There are 4 ways to turn a row about zero (a turn may also mirror it). The second row of each pair is the first, turned, with some noise. The first 36 pairs use one turn. New pairs use 2 turns, one after the other, and a turn may come again.
In the rows, 128 means zero.
Some pairs, each with its turns in order after it:
[105 116  89 154 147 184 117 124]
[109 133  95 111 187  91 128 120] : (0)

[143 133 141 147 141 137  94 108]
[152 140 145 143 148 135 142 156] : (1)

[158 140 126 133 125 118 124 163]
[124 119 149 145 134 144  95 143] : (0)

[167 108 124 128 185 109 141 141]
[ 93 110 137 139 123 142  97 183] : (1)

[115 136 150 119 149 106 126 129]
[141 130 126 110 105 152 116 144] : (3)

[207 109 129 169  71 179 141 111]
[173  56 170 186 124  92 151 121] : (1)

[124 138 173 150 114 207 135 139]
[174 110 177  88 155  82 124 114] : (1)

[132 142  96 106  83 147 131 108]
[134 147 133 118 144 119 121  67] : (2)

[120 129 135 207 141 200  81 157]
[200 100 169 172  68  99 143 143] : (2)

[ 93 124 119 178 113 148 106 107]
[174 152 144 146 154 144 116  95] : (1)

[158 122 119 120  88 158 129  82]
[143 159 114 124 139  76 113  87] : (2)

[132  49  65 114  58 113 158 115]
[129  98 230 137 141  70 152  88] : (3)

[127  50 160 132 135 126 124 160]
[ 94 113  89 137  60 116 130 147] : (2)

[183 158 115 115 134 134 161 160]
[138 178 115 171 145 164 109 126] : (2)

[116 111 124 140 129 116 155 138]
[116 114 116 130 129 131  98 112] : (1)

[154  79 132 111 140 132 196 126]
[112 126 137  87 118 144 148 197] : (0)

[ 65 120 171 123 126 190 129 119]
[128 153 104  57 177 140 102  97] : (3)

[170 196 128  99 128 136 116 178]
[159 135 136 148 146 183  57 118] : (0)

[154  49 135 128 157 111 147 148]
[ 80 122  78 151  88 121  89 157] : (2)

[135 190 154 132 161 112 137 141]
[115 106 119  79 160 154 152 153] : (1)

[116 144 129  92 126 172  96 207]
[ 88 133 106 134 164 190  80  90] : (0)

[147 107  49 132 121 164  80 138]
[ 98 121 142  92 179  82  81  94] : (0)

[141  99 137 132 124 129 138 162]
[140 140 150 140 134 107  97 144] : (3)

[128 124 153 176 114 119 130 128]
[129 113 148 168 134 118 161 133] : (0)

[101 145 151 166 128 133  83 113]
[175  98 145 106 123 106 160 145] : (2)

[107 115 129 145 130 162 146 142]
[129 145 115 103 155  94 116 124] : (3)

[150 124 153 131 123 146  75 191]
[106 122 117 160 170 138  69 164] : (3)

[139 114 134 121 132 135 168 142]
[ 96 149 122 155 123 131 130 128] : (2)

[119 126 126 128 112 115 129 141]
[135 129 110 122 116 130 127 119] : (1)

[161 149 159 128 116 114 113 106]
[135 128 115 164 117 164 117 107] : (3)

[108  83 166 136 105 126 128  77]
[141 129 150 101 115 136  95  62] : (3)

[102 113 115 110 135  91 101 179]
[132 157 100 106  78 158 104 140] : (1)

[154 118 150 161 130 145 129 207]
[ 87 103 146 172 170 165 115 152] : (0)

[127 117  87 144  80 117 179 143]
[103 110 110 174 150 133 127  72] : (2)

[136 151 147 100  80 140  89 142]
[139 123 154 131 130 171 115  70] : (0)

[126 162 134 109 169 100 131 140]
[139 135 117 124 102 160 144 171] : (3)

New pairs, each followed by its turns in order:
[207 141  95 154 117 171  86 103]
[123  31 114 116  75 127 116 148] : (0) (0)

[ 49 143 134 118 177 114 109 207]
[151 139 108  80 134 181  74  46] : (1) (0)

[ 49  76  50 124 128 126 152  56]
[139 231  59 149 157  91  85 159] : (2) (1)

[118 112  53 127 122 131  96 134]
[ 62  91 126 124 113 134 158 143] : (3) (2)

[145 139 159 161 127 148 128  78]
[166 148 138 106 133  79 129 108] : (3) (0)

[142 140 152 128 156 111 152 124]
[127 120 141  92 120 153 107 127] : (2) (1)

[120 119 164  93  85 137  67 115]
[132 153  95 162 191 169 121 117] : (1) (2)

[ 86 125 196 155 151 108 124 125]
[148 118 133 128 131  47 144 104] : (0) (3)

[147 123 121 130 116 132  89  98]
[121 116 123  89 131 121 120  93] : (3) (3)

[117 116  97  97 110 116 156 142]
[148 155 113 140 125 160 122  94] : (0) (0)

[117 130 112 115 128 122 197 188]
[130 115 152 163 105 167  79 184] : (3) (0)

[117 124 149 132 109 145 115 106]
[155 125 148 139 114 140 147 128] : (2) (3)

[137 132 138 130 134 122 148  60]
[136 130 103  95  81 102 126 153] : (1) (3)

[135 174 135 141 142 138 119 162]
[151 166 126 169 119 120 136 139] : (2) (2)

[146 147 135  86 123 167 135 155]
[145 161 167 113  97 118 107 130] : (0) (2)

[ 96  91 153 142 152 107 120 133]
[131 130 108 118  90 116  93 105] : (2) (1)

[177 172 147 144 124  86 126  94]
[133  71 193 145 139 142 134 140] : (0) (0)

[ 59  52 154 166 161 160 136 166]
[184 114  58 134 103  93  78  67] : (2) (1)

[152 131 137 152  89 134 126 147]
[122 135  90 142 121 105 106 119] : (1) (2)

[161 126  56  87 128 120 113 105]
[181 112  93 100 160  92 123  89] : (1) (3)

[145 176 137 155 156  96 113 126]
[166 102 132 163 121 160 124 152] : (0) (1)

[117 119 182 139 114 142 116 127]
[114 111 148 152 154 104 102 105] : (0) (1)

[ 84 101 114 129 188 207 127 105]
[ 39 159 146 149  92 166 113 113] : (0) (1)

[140 112 129 117 156 108  93 133]
[ 95 116 148 116 115 106 141  99] : (0) (0)

[ 98 128 119 104 130  59 171 142]
[137 177 161 169 155 153 128  83] : (0) (0)

[163 118  63 132 122 142 109 142]
[ 94 148 108 174 107 112 162 153] : (3) (0)

[140  88 133 128 177 125  99 134]
[116 147 124 153 125 147 128  70] : (3) (0)

[117  99 113 164  96 136 107 120]
[ 96 110 129 121 155 117 144 163] : (0) (2)

[ 49 153 110 130 132 105 143 147]
[ 79 166 100 128 103 158  89 119] : (3) (2)

[121 173 119 151 140 140 163 148]
[121 152 149 125 126 111  87 167] : (3) (0)

[133 134 135 140 207 157 118  76]
[133 131 163 137 103 164 169 203] : (1) (2)

[202 106  91 125  63 187  86 126]
[139 107 213 164 124 150 200 172] : (1) (0)

[138 106 135 121 147 143 119 123]
[133  97 133 141 141 137 126 137] : (2) (3)

[153 141 116 126 128 102 141 112]
[128 126 111 162 140 109 143 117] : (3) (2)

[114  78 135 120 101 133 144 130]
[ 84 141 154 122 128 131 162 119] : (0) (2)

[134 152 120 121 108 120 126  61]
[100 105 135 131 175 151 100 111] : (1) (1)

[129 122 131  50 113  94  97 157]
[101 167 170 111 104  97 170  87] : (2) (1)

[126 136 136 142 159 100 154 167]
[ 97 138 133 167 163 119 120 117] : (0) (0)

[130  81 155 137 158 155 132 125]
[116  93 127 171 103 132 105 109] : (1) (0)

